Each new row is followed by its nearest point in the smallest flat space through zero that holds the last named rows.

Q970:
|  271 |  -33 |  324 | -158 | -281 | -183 |  176 | -160 |  -23 |  138 |
| -198 |   46 |   83 |  285 |  336 |  -90 |  106 |  137 |  128 |   91 |
|   -1 | -157 |   -1 |  -91 | -282 |   -2 |   25 |  204 | -329 |  -11 |
New rows:
| -123 |  316 |   60 |  -73 |  247 |  -73 |  308 | -217 |   96 |  162 |  |   25 |  100 |  144 |  101 |  192 |  -95 |   84 | -131 |  237 |   88 |
| -323 |  179 |  314 | -270 |  327 |   93 | -151 |  250 |   93 |  242 |  | -118 |   28 |   36 |  164 |  197 |  -44 |   53 |   80 |   74 |   46 |
|  288 |  160 | -319 | -316 |  221 |  147 |   92 |  -22 |  -27 | -104 |  |   57 |   55 | -174 | -116 |  -17 |  132 | -153 | -150 |   75 | -111 |
|   58 | -200 |   73 | -200 |   99 |  -94 |  150 | -272 |  -24 |   -9 |  |  121 |   23 |  102 |  -70 |  -70 |  -51 |   41 | -126 |   59 |   39 |

Q995 (3 x 10):
| -103 |  -80 |  495 |  206 |  499 |   12 |  102 | -369 | -313 |  384 |
|  108 | -280 |  -10 |  235 |  340 | -323 | -195 |  133 | -185 |  454 |
|   87 | -146 |  214 |  131 |  579 | -224 |  268 |  -66 |  -60 |  225 |
New rows:
|  147 |   32 |  -51 |   12 |  229 |   85 | -217 | -286 |  -36 | -316 |  | -30 |  40 |  63 | -18 |   6 |  57 |  54 | -68 |  -2 | -37 |
|  149 | -236 | -308 |  169 | -169 |  260 |  205 | -181 |  -15 | -151 |  |   -3 |   53 |  -51 |  -61 | -100 |   47 |   30 |   20 |   67 | -117 |
|   79 | -176 |  211 |  208 |  -80 |  314 |  152 | -130 |  -37 | -314 |  |  -76 |  109 |  136 |  -56 |  -23 |  152 |  122 | -159 |    5 | -111 |

Q914, 3 rows:
| -263 |  -24 |   96 | -536 |  171 |  675 |  309 |  162 |  302 |  -23 |
| -154 |  -64 |  -69 |  -95 |  675 |  301 |   52 |   58 |  115 | -250 |
| -416 | -130 |  117 |  -23 |  621 |   18 |   58 | -184 |  256 |  106 |
New rows:
|   46 |  231 | -264 | -152 |  130 |  119 | -177 |  122 |   37 |  119 |  |  38 |  10 | -43 | -47 |  64 | 116 |  16 |  67 | -11 | -99 |
|  177 |  202 | -242 |  -25 |  -31 |  107 |  155 |   99 |  200 |  211 |  |   26 |   20 |    3 |  -93 | -105 |  109 |   46 |   58 |    9 |   -8 |
|   75 | -140 | -120 | -294 | -315 | -154 | -250 |  289 |  132 |  -37 |  |  116 |   48 |  -10 |  -59 | -286 |   45 |   20 |   72 |  -54 |    7 |
|  -61 |   67 |  119 |   20 |   72 |  -78 |  281 | -255 | -172 |  208 |  | -123 |  -31 |   80 |   20 |    0 | -104 |    9 | -101 |   69 |  147 |
| -193 |  136 |  312 |   14 |  115 | -250 | -197 | -223 |   84 | -223 |  | -111 |  -46 |   38 |  120 |  170 | -174 |  -49 | -124 |   35 |   78 |

Q606 (3 x 10):
|  -45 |  -98 |  308 |   29 |   63 |   48 |  348 | -431 | -227 |  102 |
|  -29 | -171 |  201 |   43 |  287 | -409 | -261 |  132 |   25 | -141 |
| -161 |  202 |  249 |   11 | -212 |  -25 |  -47 |  -64 | -258 |  -43 |
New rows:
|  156 |  441 | -322 |   22 |   45 |   35 | -177 |  242 |  174 |  -20 |  |   41 |  133 | -298 |  -36 | -141 |   85 | -197 |  299 |  166 |  -39 |
|   21 |   11 |  348 |  251 | -272 |  182 |  372 |  -84 |   66 |  342 |  |  -29 |   48 |   96 |   -3 | -116 |  195 |  278 | -277 | -153 |  105 |
|  277 |   51 |  121 |  -88 |    4 |   21 |  100 |   56 | -381 |  139 |  |  -41 |   33 |  103 |    6 |  -50 |   31 |   79 | -111 | -102 |   21 |
|  108 | -105 |  -50 | -532 | -290 |  -13 |  -49 |  151 | -203 | -191 |  |  -41 |  129 |  -35 |  -11 | -138 |   33 |  -92 |   96 |  -25 |  -29 |
|  -21 |   -3 |  235 |   42 |  323 |   62 | -100 |  161 | -393 | -155 |  |  -78 |  -19 |  226 |   28 |   65 | -192 |  -90 |  -21 | -113 |  -67 |
